There are 5 ways to turn a row about zero (a turn may also mirror it). The second row of each pair is the first, turned, with some noise. The first 45 pairs use one turn. New pairs use 2 turns, one after the other, and a turn may come again.
In the rows, 128 means zero.
Some pairs, each with its turns in order after it:
[136 148 206 100 127 158  99 137]
[ 86 143 117 116 188 136 149 183] : (3)

[206 178 131 106 126 122 125 123]
[ 98 156 123  85 159  72  96 112] : (3)

[119 142  91 113 119 125 140 126]
[160 125 130 114 109 135 115 113] : (2)

[117 135 132 116 137 122 154 134]
[138 110 123 147 133 106 119 125] : (1)

[130 164 126 181 141 132 139 105]
[114  78 140 106 144 133 160 105] : (2)

[ 91 131 162 155 121  82 127 124]
[136 101  81 142 171 136 146 141] : (2)

[132 111 102 206 116 108 129 128]
[131 151  93 168 169 151 111  87] : (4)

[170  99 131  67 110 131 125 102]
[119 187 175 169 128 117 122 132] : (1)

[133 127 139 107 147 206 169 113]
[ 94 117 135 167  64  97 146 102] : (1)

[109  63 138 128 111 123  91 133]
[ 97 104 172 165 151 141 155 107] : (4)

[148 120 114  88 111  67 111  81]
[155 180 143 174  97 152 162 145] : (0)

[138 146 106 119  68 129 186 118]
[161  86 179 171 110 109 126 108] : (0)

[148 136 121 115 108 173 120 127]
[155 111 136 126  91 157 120 132] : (4)

[139  99 199 105 145 133 119 125]
[ 77 149 121 133 143 133 182 158] : (3)

[118 130 124 161 124 140 125  95]
[121 108 139 103 118 130 159 139] : (1)

[129 151  92 119 127 136 100  74]
[146 145 153 107  93 124 149 174] : (1)

[122  78  92 126  99 128 167 131]
[151  95 143 121  72 144 137 103] : (0)

[156 129 203 115 135 121 136 156]
[143 153 135  97 132  73 103 174] : (0)

[129 124 186 136 135 120 167 175]
[107 188 137 116 107 160 133 171] : (3)

[ 81 116 132 178 134 145 124 169]
[ 72  86 118  91 122 135 107 132] : (0)

[121 156 135 132 116 131 112 121]
[119 135 111 111 126 118 131 151] : (1)

[157 114  75 151 141 126 145 123]
[157 127 126 106  96 108 130  87] : (3)

[122 129 129 115 120 128 109 101]
[137 132 111 147 132 140 144 142] : (0)

[132 152 150 157 139 128 113 206]
[111 149 116 165  77  84 108  95] : (4)

[150 161 114 143 158 173 152  99]
[106 115 163  72 113 122 151 105] : (2)

[122 142 136 148  82 171 104 133]
[130  89 111  93 151 156 108 149] : (3)

[109 199 131 105 144 110 155 110]
[174 134 116  85 131 151 183 115] : (2)

[122 103 126  96 127 102 131 120]
[136 152 103 129 125 150 106 141] : (2)

[131  85 142 102 193 124  92 135]
[124 117 144 174 113 192  88 140] : (1)

[ 86 134 125 128 132 148  85 121]
[108 115  89 134 146 165 125 146] : (0)

[145 130  68 141 167 131 137 101]
[164 113 103 141 167 128  91 161] : (4)

[144 128  99 132 130  93 123 191]
[103 158 145 126  99 133  78  98] : (0)

[101 111 194 109 168 100 101 143]
[ 94  94 123 161 161 157  75 157] : (1)

[136 137 146 112 141 171 123 123]
[109 152 142 109 114 103 151 130] : (2)

[129 102 156 125 206 171 114 114]
[ 97  92 134 180  78 176 122 137] : (1)

[ 96  84  74 107 140 133 175 146]
[184 130 104 162  66 117 136 137] : (3)

[ 73 106  90  86 120  64 126 206]
[216 126 101 175 105 148  96 191] : (2)

[138 206  65 110  50 163 102 206]
[172 121  63  96 163 135   4 143] : (3)

[120 133 191  85 129 131  92 170]
[ 85 117 176 116  73  93 139 115] : (4)

[130  50 133 143 143 179 172 128]
[ 86 126 151  91 141  88  65 166] : (2)

[145 142 104 150  96  98  65 147]
[164 134 162 148 135 109 103  64] : (4)

[125 163 135 162 126  93 128 134]
[129 160 104 115 137 104 113  93] : (4)

[206 176 123  84 132 136 150 148]
[181 167 151 151 157  81  92  92] : (0)

[195 126  92 132 133 109 161 117]
[123 145 127  92  91  75 116  86] : (3)

[206 109 163 144 106 117 134 118]
[109 180 160 130 120 179  85 127] : (4)

New pairs. What belongs after each?
[113 128 120 118 160 136 133 149]
[115 147 102 122 117 139 109 142] : (2) (3)

[161 107 126 136 126  94 133 163]
[133 105 103 113 132 139  83 149] : (1) (4)

[144 143 206 144 140 132 157 135]
[186 130  86 132 100  88 142 105] : (4) (2)

[145 107 135 206 115 131  99  87]
[ 69 112 110  95  67 103 140 114] : (4) (2)

[ 78 126  61 137 179 127  50 107]
[184 115  61 148 101  89  52 126] : (1) (0)

[124 103 158 140 133 133 132 172]
[112 124  89 168 140 130 110 125] : (0) (3)

[136 206 155 125 118 129 177 119]
[ 48 148 128 133 140 100  85 124] : (0) (4)

[121 130 122 100 143 122 146 147]
[142 135  98 115 141 130 143 132] : (3) (1)

[124 117 131 152  94 105 120 129]
[135 148 131 150 142 101 147 140] : (1) (3)

[124 180 125 129 144 101 144 141]
[ 83 110 116 105 116 108 110 114] : (0) (4)

[111  95 103  67 130 128  87 162]
[106 126 124 145 207 139 111 162] : (4) (2)

[123 128 145 143 145 135 111  50]
[156 120  93 164 149 107 182 143] : (4) (3)

[206 206 154 124 118 131 124 156]
[200 158  54 149 143  89 111 133] : (1) (4)

[ 90  80 109 128 102 116  91  70]
[107 117  95 178 108 189 146  97] : (2) (0)

[ 73 142 130 149 129 136 173 124]
[175 135 101 146 151 120 150 166] : (4) (4)

[126 138 141 115 187  67 134  82]
[197 118  88 118 118 101 130 177] : (2) (3)

[161 108 130 126 129 135 160  91]
[112  92 123 141 154 110 160 118] : (1) (1)

[121 140 185 181  66  65 127 114]
[ 92 103 108 137 144  55 126 210] : (1) (4)

[135 122 141 114 115 147 184  83]
[162 103 126 113 152 134  78  99] : (4) (0)

[127 114 132 148 116 133 122  97]
[140 103 134 157 129 129 138 113] : (2) (3)

[106 118 149 126 103 119 165 156]
[126  96 177 140 141 128 126 121] : (4) (0)

[140  71 127 154 107  97 114  66]
[109 169 133  88 162  94 164 175] : (1) (2)

[129 128 155 148 129 148 155 161]
[121  99  98 102 113 140 101 120] : (1) (2)

[168 128 124 133 112 159 117 117]
[120 125  86 115 147 124 154 116] : (2) (2)

[131 136  96 120 168 132 114 128]
[147 128 128 151 139 139 166 145] : (3) (1)

[172 110 117 172 126  51  50 131]
[151  99  89  47 131  51 133 156] : (0) (1)

[101 104 127  88 100 134  77 145]
[101 144 109 113 192 127 107 141] : (4) (2)

[164 136 189 133 161 103 154 108]
[173 134  93 102 163 117 175 150] : (3) (2)

[161 165 140 139 125 101 206 162]
[109  80 142  93 131 203 102 124] : (1) (2)

[140 128 193  83 115 206 117  98]
[133 138 175  56 104 176  71 107] : (3) (0)

[ 50 122 140 107 133 131 124 118]
[105 111  97 120 134 164 152  74] : (3) (1)

[141 130 107 141 123  90 155 146]
[ 89 122 130 117 152 108 132 154] : (0) (1)

[105 135 116 138 129 107 128 206]
[101 114 181 168 166 136 116 151] : (2) (2)

[ 89 105 167 146 162 144 139 136]
[167 106 135 168  95 154 126 136] : (4) (3)

[125 119 114 150 109 125  73 119]
[149 101 127 128 122 109 179 123] : (3) (3)

[183 147 159 129 126 134  77  97]
[142 131  63 139  79  98 147 124] : (1) (4)

[191 130 109 126 108 104  70 194]
[146  87  88 172 100 142 165  55] : (0) (2)

[172 205 160 144 201 137 144  95]
[122  93  95 209 173 115 107 191] : (3) (1)

[146 118 117 120  89 131 116  98]
[107 115 145 139 104 105 144 102] : (0) (0)

[ 99 112 149 129 142 115 156 114]
[151  97 127 133 116 113 103 115] : (4) (1)

[149 124 121 134  61 163 137  92]
[140 162  98 157 106 129  70 157] : (3) (2)

[122 186 176 171 121 132 145 136]
[138  69 123 159 137  90  83 122] : (4) (3)

[163 140 182 131 129 175 109  94]
[168 114  77  78 142 136 153 136] : (2) (2)

[ 86 120  50 147 197 156 109 112]
[155 173 103 178 138  86  46 113] : (2) (2)

[206  87 106 139 206 121 206  57]
[221 198  74 129 213 175 121 121] : (4) (3)

[121 132 170 133 115 141 132 161]
[163 145 107 128 150 134 115 156] : (3) (3)

[ 50 111  80 180 116 140  90 139]
[121 127 140 100  97 134 221  78] : (4) (0)

[129 139 117 111 117 131 139  98]
[152 136 124 153 144 134 140 127] : (2) (0)

[115 189 166 143 162 146  92 174]
[ 95 167 105 101 164 194 110 134] : (0) (0)

[158 137  74 136 109 183 140 134]
[102 136  73 144 124  82 123  91] : (3) (3)

[145 130 137 105 137 133  58 128]
[128 104 115  76 136  88 154 116] : (2) (1)

[170 120 124 119 138 154  99 157]
[ 96 110 114 103 141 174 130 120] : (4) (3)

[104  87 113 141 160 122 105 156]
[135 129 161 132 104 168 153  99] : (4) (3)

[126 192 104 131 124 122 187  84]
[ 77 159 192 118 127 108 120  86] : (3) (4)

[119 132  90 130 160 206  76 135]
[169 136  77 161 190 118  97 103] : (2) (2)

[131 120 136 150 129  90 166 206]
[101 113 186  84 115 109 161  80] : (0) (4)

[116 133 156 137 126 136 146 135]
[133 145 116 125 136 142 121 153] : (3) (3)

[162 112 178 182 206 139 127 105]
[136  40 127 151 139  85 151  76] : (4) (4)

[108 161  94 117 143 156 149 142]
[134 142 141 143  83 122 116  91] : (4) (0)

[115 206 175 128  77  64 111 166]
[127  74 108 208 147 102 193 176] : (0) (2)

[119  94 110 138 154 131 128 132]
[122 118 139  95 103 106 122 131] : (3) (3)

